There are 9 hidden switches. A switch that is on adds its own fixed numbers to the row, and there is some noise. The rows also spread widely along 12 directions, which tell nothing about the answers.
Some rows, each with its switches (1 for on, 0 for off) after it:
[ 33  53  55 -15  -2  37  34 -17  47  11 -40  13  26  -6 -10   5  36 -35
 -23 -26 -47  29 -36 -52  36  18  -6  15   5 -46   4  49]	1 0 0 0 1 1 0 0 0
[ 11 -13  33 -20   4  -1 -62 -36  33  -8  -3  34  16 -22  23  32  14  -1
 -11   6   1  35   1   9  38   7 -33   6 -49  -2 -55   5]	0 1 0 0 1 1 0 0 0
[ 16  55 -16 -11  20  16 -23  -1 -12  33 -13  11  59  -7  -2  10  30 -21
  50   7 -32  14 -13 -34  18  43  21  38 -17   4 -36   7]	0 0 0 1 1 1 0 1 1
[ 11 -33  18   6 -19  11   7 -33  33 -40 -59  -3  58  20 -50  26  -5  46
 -48  -5  28  33  57 -19  21  40   6  32  12  13  13  20]	0 1 0 0 1 1 0 1 0
[-25 -12  43  26  26  -9  -4 -17  47 -54  11  -9 -11 -16   9  26  22  14
 -30  12  30  21  95 -15   1  -7 -21   5   1 -30 -10  11]	1 1 0 1 1 1 0 0 1
[-30  59 -13 -35  38  -6  70   5  -7   1   2 -10 -35   1 -35  19  51 -14
  17  52   6  21  40 -35  35  24  32  45  47 -31  19  28]	0 1 0 1 1 1 0 1 1
[-20 -53  61  -5  26  11 -29 -41   9 -67  18 -13 -23 -12  27   7  51  24
 -32 -21  22  -9  49  -7 -18  25  -7  25 -32 -50 -14  33]	0 0 1 1 1 1 0 0 1
[ 23  34 -53  18  14  -7 -46 -24 -46  30 -50  -1  47  20 -11  15 -39  26
  24  39  18   7  36 -14  35  15   8  15 -51  33  -9  -7]	1 1 0 0 0 1 0 1 0
[-20   2  33 -20  36   3  72  25  59 -15  32   1  -6 -17 -19  -3  13 -26
 -28  34  21  -1  33 -34 -24  -4 -16 -39  14 -91   0  24]	0 1 0 1 0 0 0 1 1
[-26 -28 -14 -64  23 -11  -2  28  41   8  22  31  62  -5 -24  14   5  -6
  -7  62  24   5  33   9  24  38   3 -26  -8 -26 -28  -3]	1 1 0 1 0 0 0 1 1
[-27 -20 -16 -26  36 -15  14 -33 -42  -4  17 -30  -2   3 -26   8  22  38
  36  16  32  10  29  -8 -16   9  20  51  18  28 -11 -20]	0 1 0 0 1 1 0 0 1
[  4 -20 -15  17  44 -18 -40   3  29  -8  35  28  10 -18   2  24 -27  24
  32  17  23  49  71 -13 -32 -37 -57   6  -1   4 -25 -43]	0 1 1 1 1 1 0 1 0
[ -2  36 -11   1  57  -2  27  16 -57  36  38 -46  11   8 -26   1  48 -11
  65  36  -8 -12  63 -30 -38   1  51  53  27 -13  12 -18]	1 1 1 0 1 0 0 1 0
[-18   0 -28 -33  11  33  13 -27 -10   1   3 -23  58 -30 -12 -18   1 -25
  52  -7  -5 -14 -57 -56  24  65  16  16 -16 -19 -56  25]	0 0 1 0 1 1 0 1 0
[-14  -8  11 -25  22   0  -7 -33 -23 -31  -2 -22 -36   2  14  -4  29  -5
 -18  39  12 -38  23  -2  30  33  34   5 -33 -36 -11  41]	1 0 1 0 0 1 0 0 0
[  5 -16 -44 -40  32  -1  -3  19  -2  23  49  17  13 -20 -31  -8  -3 -11
  84  14 -33  10 -45 -28 -29  -4  -9  18  30  39 -34 -27]	0 0 0 0 1 0 0 1 0
[ 22 -35  26   8  18  11  12   0  -1 -46 -39 -21   5  34 -33   0  21  37
 -26 -29  -5  -7  68 -29 -46  10  13  43  31  -5  76  31]	1 0 0 1 1 1 0 0 0
[-37  15  41 -53  50  -3  76  -2  28   9  44  -5 -27 -24 -10   7  36 -13
 -11  22  29  33  -2 -33  -4 -19 -15 -11   9 -90 -20   1]	1 1 0 0 1 1 0 1 0
[-54  39 -41 -23  40  -1  10  21 -15  28  12   0  36 -20  -1  13  22 -13
  56  37  22   0  45  -8  40  30  10  16  -8 -12 -35 -19]	1 0 0 0 1 1 0 0 0
[  0 -26  46 -17  24  17   8  18  17 -22 -20  38 -19   0  12  14  39   8
 -55 -17   6   7  35  -8  -1   3 -20  21 -22 -64  43  38]	0 0 0 0 0 0 1 1 0
[ 32 -12  30 -18   6  13  23  -6  65 -33  -4  32 -27 -13 -27   6   1 -17
 -18 -16 -37  36 -26 -53  -4 -11 -36  10  33 -31  24  51]	0 1 0 1 1 0 0 1 0
[-57  20  -6 -20  41  -7  30  -1 -47  11   2 -33  20   6  -9  14  43  17
   4  36  63  -4  82  -6   0  38  25  26 -25 -59 -11  -7]	0 1 0 1 1 1 0 1 0
[-10 -25 -30 -65  42 -21  28  43   5  -1  30  30 -46  15 -33  -5   8  -1
  16  49   3 -12  19   7 -24 -11  -7  -2  34 -12  38   2]	0 0 0 1 0 0 0 0 0
[-61  -2  13 -25  33   1  33 -22 -23  20  15 -14  27  -9  -7   7  31  28
  -8  22  65  11  51  10  13  22   6  13 -25 -46 -23 -17]	1 1 0 0 0 0 0 0 0
[ 12  31  39 -44   7  -2 -13 -18   1  47   0  11  55  26 -25  26  69  12
 -20  43  -9  38  27  20  23  39  38  29  -2   1 -43 -20]	1 0 0 1 1 0 0 1 0
[-15 -24  39   5  24  28  10 -36  11 -46   8 -14  -2 -19   1   5  56  16
   9 -36  -9  18  37 -29   1  17  17  66  38   3   8  23]	1 0 1 0 1 1 0 0 0
[-34   6   6  13   5  27  26 -41  -1 -16  -3 -38  39 -26  -8  -8  20  -7
  28 -17  13  -3  -3 -36  12  45  16  28   0  -4 -52  13]	0 0 0 0 1 1 0 0 0
[ 17  14 -11  28  10  -1 -76 -32 -10  21 -11   7  79   4  15  15  -6  20
  19  29   4  19  31   6  15  28   8   5 -48  35 -69 -30]	1 0 0 1 0 1 0 1 0

New rows, each followed by its switches (1 for on, 0 for off):
[  1  30  38 -29  10  12   3 -39  38  17  21  28   6 -27  17   7  34 -26
   6  16 -24  39 -50  -3  36   6  -9   4  -6 -10 -70   3]	0 0 0 0 0 1 0 0 0
[ 14  68   9 -10  19   4   6   6 -46  48 -31 -15  10  24   5  -4  36 -32
  -7  46  -1 -43  28   1  14  29  35  -4 -65 -62  -1  23]	0 0 0 0 0 0 0 0 0
[ 37  14  50   3  14   7  -6  -8  30  -5  -6 -19   4  -3  -1   2  19 -29
 -21   9 -27 -17  15 -35 -14  -5  -2 -15 -29 -52  -2  38]	1 1 0 0 1 0 0 0 1
[ 15 -18  23  -5  18 -13  14 -31  28   6  31  -6   2  -7 -27   0 -19  17
   0  14  16  35  -9 -27 -43 -22 -35 -17   2 -16 -42 -23]	0 1 0 1 1 0 0 1 0
[ 50  20   2  20  16 -11 -32 -30  -5   8 -36   5  -1  25 -17  18 -16  30
   0   6 -11  36  33 -21 -11 -21 -20  25  -2  23  22  -6]	1 1 0 1 1 1 0 0 0
[ 59 -24  -2 -58  17   0 -31   4  48 -29 -15  47 -25  -2 -22   9  -5 -10
   6  -5 -65  30 -56 -48  13  -7 -24  19  21  10  36  58]	1 1 0 1 1 1 0 1 1
[ 48  22  55  14 -10  12  -2 -25  58   2  -4  22  15  -4  -7   5  19 -31
 -18  18 -51  24 -13  -6  11  -7  -1  -4  15  11 -39  15]	0 0 0 0 0 0 0 0 0
[-14 -42   3 -51  15  -2  -8  -6  36 -46 -12  28 -12  -9 -16  21   7  23
 -31   5  10  15  14 -17  42  25 -14  10  -9 -10   4  33]	1 0 0 0 1 1 0 1 1
[ 32  -7  -6   2  19 -12 -48   6  40 -38 -25  28   1  13 -14  36  -5  11
 -22  47  -7  23  98 -14  31   6  -8  11   0   9  23  26]	1 1 1 1 1 1 0 1 1
[ -3  -6  66 -21  24  23 -35  -9  39 -17   2  22  57 -12  23  38  77  -1
 -25  -7   1  35  79   5  32  27   6  43 -14 -31  -9  13]	1 1 1 0 1 1 0 0 1
[ 59 -17  33 -31  20  -4  -8  30  28  -2 -14  38 -18  31 -23   9   8   6
 -45  19 -32   3  23  -5 -25 -27 -13  -9  -2 -23  53  19]	1 0 0 0 0 0 0 1 0
[-18 -17 -30 -27  -4  -8 -29  -9  12 -38 -48  11   7   6 -16  18 -10   9
 -20  35  27 -18  45  -6  56  61  -5  -5 -40 -13  -8  42]	0 0 0 1 1 1 0 0 1
[ 60  36  20  -8  26 -32   5  16  12   8  10 -16 -52  38 -25   5  15 -26
   3  76 -49 -11  39  -6 -26 -45  24 -13  28  11  15  -1]	1 0 0 0 1 1 0 0 0
[ 15  19  50  22   2   6  35  11  27  -8 -19  -2  26  23 -39  30  57  13
 -43  27  -4  26 114   1   3  14  31  39  44   4  17  -2]	0 0 0 0 1 0 0 1 0
[-14 -28 -38 -49  16   3   4  14  11   6  -4  37  24  -1 -40   9  -3  19
   9  25   2  19   6  -5  34  24   3  20  20  26   1   2]	1 0 0 0 0 0 0 1 0
[-15   9 -16  -7  22 -13  15 -39   4 -13  10 -26 -38 -20 -13   1 -23  -3
  25  30  11   8  -8 -36  19 -10 -13  -6   0  -4 -28   9]	1 1 0 0 1 1 0 0 0
[ -2 -35  16  25  25  10  17 -31 -18 -21 -22 -37  27  17 -28  -8 -16  66
 -25 -47  46   7  39 -42 -68   6 -18  18 -12 -32  19  -9]	1 0 0 1 1 1 0 1 0
[ 26  40  19 -30  32  31  -5   8  -7   9 -20  30  -7 -10  15   3  51 -27
  11 -22 -53  13 -35 -35  33  14  15  44 -11 -31  29  48]	1 0 0 0 0 1 0 1 0
[-22 -31 -12  16  22   8  38 -25 -24   0  -7 -41  22   4 -43 -14 -29  52
   9 -26  44  -2  26 -36 -48  -2 -18   9   2  -8   2 -20]	1 0 0 0 1 0 0 0 0
[-17  23  29  26   3   7  21 -48  13   7  13 -14  32 -14  -6   5  27   0
  -5  24  17  23  14 -10  13  30  15   9  -2  -6 -74 -11]	0 0 0 1 0 0 0 1 0
[ 36 -32  30 -17  12  -4 -27 -23  32 -15   7  21  -5  -1 -21  21   9  22
  -7  -7 -26  38   4 -15  -8 -22 -22  26  16  27   8   9]	1 1 0 0 1 0 0 0 1
[  7 -70 -23 -29  31 -10 -41   1  11 -45  37   0 -14 -18  -6  -3 -16   3
  55  -1 -14 -11 -13 -25 -39 -14 -18  15   8  33  -3  10]	0 1 0 0 1 1 0 0 1
[-49  39  -9 -59  47  -9  48 -31 -41  25  14  -7 -55 -13 -18   5  43   9
  18  18  25  20 -18 -32  27  13   2  34  -7 -57   1  23]	1 1 0 1 1 0 0 0 1
[  3  22  20 -54   9 -15 -22  -5  12   8 -14  14  -5  22 -16  26  57 -12
 -31  69 -14  -4  45  20  56  46  35  10 -14 -13 -17  24]	1 0 0 1 1 0 0 0 1
[ -2  -6  43 -23  34  11   6  49  48 -13  56   8  20 -24  20  -2  58 -58
  12  33 -38 -25  24  -8 -11   9  24 -13  10 -43 -21  16]	1 0 0 0 0 0 0 1 0
[-30 -29  28  15  -2  12  -6 -14  61 -57 -12   9  -6 -33  12  25  16 -11
 -30   5   8  11  56 -21  53  18 -20  12   6 -18 -10  42]	1 1 0 0 1 0 1 0 0
[-30 -27  -6  62  23   7 -35 -20 -13 -22  11 -33  44 -20  17   4   0  18
  40 -10  25  -8  72 -24 -29  14  -8  27 -12  10 -30 -13]	1 1 0 1 1 0 1 0 0
[ 40  25 -12   4  34  15  -7   5 -27  -6 -12  -4 -26  -2  -6  -5   6 -18
  39  -6 -41 -11   2 -54 -16  -4   5  42   1 -12  31  31]	0 0 1 0 1 1 0 1 0
[-44 -44  25 -13  39   1 -25  27  25 -61  58  -6 -31 -43  43   2  51 -48
  22  31  -9 -50  55   4  10  10  21   1 -11 -36 -10  38]	1 1 0 0 0 0 0 0 0
[-19  -9 -14 -36  16 -17 -12 -24 -25 -10 -18   1 -14  11 -21  16  20  22
 -22  54  31  -4  35   3  36  45  28  21 -29 -12  -3  32]	0 1 0 1 0 0 0 1 1
[-12 -46  33   8   1  18  27  15  89 -60  38  -4  28 -30  -6 -14  11 -46
  -3  15 -22 -23   6 -34 -14  31   6 -27  34 -26 -39  37]	0 0 0 1 0 0 0 1 0
[ -7   9  38 -40  32   3  33 -18  -7  26   8  19 -30   2  -4   2  47  11
 -15 -11   9  34 -21 -12 -20  -6 -27  22  -1 -57  -1   2]	0 0 0 1 1 0 1 0 0
[ 22 -22  13  -4  -2  13  32  -2  21  -3 -35 -19  70  32 -51  -2 -16  24
 -24  -8  25  -2  38 -20 -37  16  -6  -7   5 -16  12  -5]	0 0 0 0 1 1 0 0 0
[ 25  15 -14  18  25 -21  -3  12 -15 -15 -48 -11 -18  40 -34  24  -8  31
 -24  37  17   5 109 -20  -5  -5   4  18  -1 -10  69  17]	1 1 0 1 1 1 0 1 0
[-28  25 -48  24  25   7   6   4   8  18   3  -2  49 -19  -3  -1 -26 -28
  41  48  22  -8  44 -33  25  25  -9 -17  -6 -25 -34   2]	1 1 1 1 0 0 1 0 0
[ 15 -21  61  10   1  20  23 -62  -2 -53 -28 -41 -11  27 -26  -6  44  33
 -45 -23   2   2  40 -27 -24  34  31  48  23 -20  27  39]	0 0 1 1 1 1 0 0 0
[ -4  -5  12 -44  18  -9  32  22 -15 -10  24 -43   3  21 -42   1  69 -26
   8  74 -18 -47  49  -2  -4  44  86  20  33  -1  -8  20]	0 0 0 0 1 0 0 1 1
[-49   1   7   4  27  -6   3 -38  26 -24  24  -8  -7 -37  10  16  13   4
  21  15  32  33  35 -15  28   9 -14  11  -1 -13 -55  -2]	1 1 0 1 1 1 0 0 0
[ 24 -30 -14 -18  18 -16   3 -52  18 -26  24 -26 -32   0 -33 -15 -37   9
  28  25 -11  14 -34 -45 -27 -14 -11  -5  33  17 -17   8]	1 1 1 1 1 1 0 0 0
[ 31  33  45 -70  31  14  19  -7   4  36   1  27  20  11  -3   5  58 -24
 -15  12 -24  30 -47 -13  -5  17  12  16 -11 -61   1  20]	0 1 0 1 0 1 0 1 0
[ 13 -17  -3  26  22  16 -41  32  51 -14   5  38  26 -35  16  12  -8 -20
  28 -24 -31  10  28 -38  -5 -16 -51   6  -4   3  -4   9]	1 0 0 0 1 0 1 0 1
[ 18  35  60  29  10  19  43 -31  13  -8   6 -41 -12  -5 -17  -3  57 -14
  -5   0 -40  12  11 -45 -11  -1  35  35  35 -13 -12  24]	1 0 0 0 1 0 0 1 0
[-26   8  46 -13  20  -3  34 -69  26   6  34  -7 -22 -20  -3  -7  22  13
 -21  16  18  36 -38 -16   9   1 -11  -8  -1 -26 -72  -3]	1 0 0 1 0 0 0 0 1
[ 18  40  -7 -45  19 -12 -16   2 -17  47 -21   7  27  23 -13   7   9 -22
 -15  74   6 -14   7   0  34  36  18 -32 -60 -56 -18  18]	1 1 0 1 0 0 0 1 0
[-49  23  21  -6   4  27  52 -42  63  13  13  17  57 -48 -18  14  17 -11
  12 -12  23  67 -16 -33  39  30 -37  13  25 -31 -73  -5]	0 1 0 1 1 0 0 0 0
[-33 -35  22   2   5 -16  -7 -20  11 -26  20 -27   9   2  -6  12  36  13
 -29  61  39 -13  73  17   4  41  28  -4  -4 -10 -64 -10]	0 0 0 1 1 0 1 1 0
[ -5 -38   3 -27  -2   3  36  16  77 -50  -3  28   6  -9 -55  22  12  -3
 -19  21  -6  28  43 -25  26  25  -8  22  68   2  22  34]	0 1 0 1 1 0 0 1 0
[-21  22  -4   3  38  -1   7  -2 -32  30  27 -38  36  -7  -1  -3  35 -17
  38  34  10 -12  31 -29 -19  23  30  14  -9 -31 -40 -12]	1 1 0 1 1 0 1 1 0
[ 19 -48  20  -2  11  -2 -45 -34  23 -40   2  -9  11   0   7  -4 -12   5
  -9  12  -3  -8   5 -10 -15   6  -2 -13 -22   2 -15  22]	1 1 0 1 0 1 0 0 0
[ 18  -9  16  -1  14  45   6 -19  18   8 -33  16  74 -14  -9  -3  -7   2
 -17 -39   0  22 -23 -63   7  31 -22  18 -24 -50  10  39]	1 1 1 0 0 0 1 1 1
[-22 -18  15 -27  27   0  -3 -30  19 -33  23  30 -63 -40   6   8  26  -3
  12  -3 -12  27 -21 -16  30  -8 -17  38   6  -1  -8  38]	0 1 0 0 0 0 0 0 1
[-38  -7  20  -9  29   3  53  -2  28  24  58 -44  58 -17 -17 -20  20 -19
  25  25  32  -8   8 -32 -51  14  -1 -35  13 -46 -79 -35]	1 0 0 1 1 0 1 0 1
[-27 -55 -10  13  11  21 -24 -22   7 -47 -12   1  37 -16  -6  -7   2  28
  11 -34  10 -11  19 -25   1  44  -1  34   0  18   2  31]	1 0 0 1 0 0 0 0 1
[-21 -33   6 -67  46   8  -1  14 -17  11  63   0  -8 -23  14 -20  52 -29
  47  21 -28 -22 -61 -15 -17  17  30  11   4 -15 -35   5]	1 0 0 0 0 0 1 1 0
[-30 -24   7   1   7  37 -24 -25  40 -23  -8  35  49 -56  17  10  -1   5
  25 -60   8  38 -18 -32  31  27 -54  28 -23  -9 -44  12]	0 0 0 0 1 1 0 0 0
[ 38  32  15  19  21 -17  -2 -47 -42   5 -26 -35 -53  37 -15  -3   3  23
  -9  18  -4   0  19 -19 -32 -15   6  18 -11  -4   7   3]	0 0 0 1 1 1 0 0 0
[ 35  26   7 -25   8  11  12  -1  25   6 -24  33  -5  15 -31   8  23 -16
 -13  26 -47  19 -13 -25  34  17  16  18  28   0  19  37]	1 0 0 1 0 0 0 1 0
[  8  -8 -55 -14   1 -25 -20 -36 -24  20 -34 -13  24  32 -57   3 -47  52
  -1  42  30   2  18  -7   8  25  -7  -7 -20  35 -24 -16]	1 0 0 1 1 0 0 0 1
[ -6 -32   8   7   7   4 -68 -28   8  -4   5  -2  70 -15  20   2 -15  12
  16   0  31  -5  16   7 -15  29 -30 -18 -71  -4 -80 -27]	0 0 0 1 1 1 0 0 0
[ 17 -25  13 -41  22   1  37 -25 -23 -25 -30  -8 -59  23 -36   2  33  35
 -26 -13 -16  17 -18 -42  -2   2  19  58  41   1  62  39]	1 0 0 0 1 1 1 1 0
[-23 -36  32 -23  24  37  -9  -4  15  15  31  17  79 -26   7  -2  61   0
  36 -49  -8  25 -19 -11 -31  35  -8  49  17  -5 -42 -20]	0 0 0 1 1 0 1 0 0
[-40  -7 -44   0  27  -5  47 -44 -17  -7   0   6 -51 -22 -29 -11 -46  46
  12  -2  44  27 -29 -41   2   0 -42  11   2 -12 -13   3]	0 0 0 1 0 0 0 1 0
[-12 -31  23 -20  19  17   2 -56 -19 -40 -16 -36  -6  -3  -5  -8  15  19
 -16 -21  24 -15  -1 -40  -3  42   4  26 -25 -55  11  48]	1 1 1 1 1 1 0 0 0
[ 23   4  34  52   1   3 -45   0  10 -24 -23 -16  17   9  25   7  15 -23
 -31  36  -9 -45  80   1  -1  16  17 -12 -50 -14 -15  29]	0 0 0 0 0 0 1 0 1
[ 44  -9  23  -2  24  12 -20  26  36 -27   0  14  30  13 -13  17  42 -17
  19   9 -43  12  73 -16 -29   0  12  42  47   7  46  18]	0 1 1 1 1 1 0 0 0
[ -1 -23  13 -15  24  -1  41  17  83 -57  32   6 -10 -14 -22   4   9 -32
   3  51 -14   4  59 -28  13 -11  11 -11  68  -3  15  29]	1 1 1 0 0 1 0 0 1
[-30 -34 -18 -24  48 -23 -33 -13   1 -28  46  29 -43 -20  19   9  -6  22
  12  42  34  12  33  10   1  -7 -27  -4 -22  -9 -36 -11]	0 0 1 1 0 1 0 1 0
[-10 -40  15 -37  32 -17  -7  19  21 -52  41 -27 -27  -9  -1   4  31 -30
  11  51  -9 -36  41 -12  -6   9  34  -5   9 -21  -2  28]	1 1 0 0 1 1 0 1 0
[ 16   1  19 -18   1  -2 -30 -36  40 -15  16  12   0 -20   5   3  14 -36
   8  38 -33   4 -32 -10  29  22   7  -6  -9   6 -55  34]	0 1 0 1 0 0 0 0 1
[ 47 -20  25  19  23  12  12 -22   4  18  15 -22  41  16 -28 -21 -23  25
   0  -8  -6   7  -3 -37 -75 -25 -10  -9   4 -10  -6 -23]	1 0 1 0 0 0 0 1 0
[-42 -32  50 -11  16   1  -6 -12  28 -35  12  -6  24  -5  -5  26  68  27
 -46  17  32  12  86   9  19  49  19  26  -5 -26 -31  10]	1 0 0 1 1 0 0 1 1
[  1 -39  11  33  -4   7   2 -47  50 -48 -11  -9  49   2 -26   1 -29  35
 -28  13  32  20  52 -16  -7  24 -16  -5  16  20 -33   1]	0 0 1 1 0 1 0 0 1
[-42 -42 -11 -24  29   5 -28  14  27 -31   9  46  26 -29   3  33  16  33
   6 -12  28  38  61   2  37  20 -32  35  -7   8 -11  -6]	1 0 0 0 1 1 0 1 0
[ -7  -9 -24 -17  20   0 -60 -31   5 -13   3  26   0 -42  16  19  -8   3
  40  -4  -9  35 -26 -27  53  13 -26  32 -34  25 -44  17]	1 1 0 0 1 1 0 1 0
[-23 -36 -12  -4  34 -27  -8  -9 -25 -37   5 -12 -30  16  -4  16  19  33
  -5  50  37   2  79   8  -7   9  26  33  15  18  12   2]	0 1 0 1 0 1 1 1 0
[ -7  -9 -14  26  12  -6 -15 -62 -40  13 -26 -32  12  10 -19  -5 -42  56
 -11 -10  49   5   7 -31 -18  20 -25  -3 -59 -18 -35  -9]	1 0 0 1 1 0 0 1 0
[ -10   14   -1   -5   24  -13    7  -19   19    8   59  -35   31  -23
  -12   -9   14  -27   56   52   -9    2  -16  -27  -24   16   24  -14
   18   16 -103  -29]	0 0 0 1 1 1 0 1 1
[-31   5  -3  23  34  -1  48  14  30 -40  22 -10 -38 -26  -9   4   9 -11
  30  11   5   3  58 -29  -6 -18 -11  17  48  -3   2   3]	0 0 0 0 1 1 0 0 0
[-12 -44  24  26  12  -3 -26 -39   1 -66  -6 -21 -14   6   3   7  22  38
 -32  12  19  -8  67  -2   4  25  29  29   1  18  -1  21]	1 0 0 1 0 1 0 1 0
[-60  12 -22  16  42  26  12 -11  -5 -20  36 -17  22 -59  23 -12  15 -33
  55   4  15 -15  14 -51  23  43   7  19 -15 -50 -41  33]	1 1 1 1 0 0 0 1 0
[ -9 -18  -8 -22  30  -7 -25 -38 -73  -6   7 -51 -20  10  -3  -6  20  18
  37  11  17 -30   6  -8 -23  21  34  40 -36   0  -9   8]	0 1 0 0 1 1 0 0 0
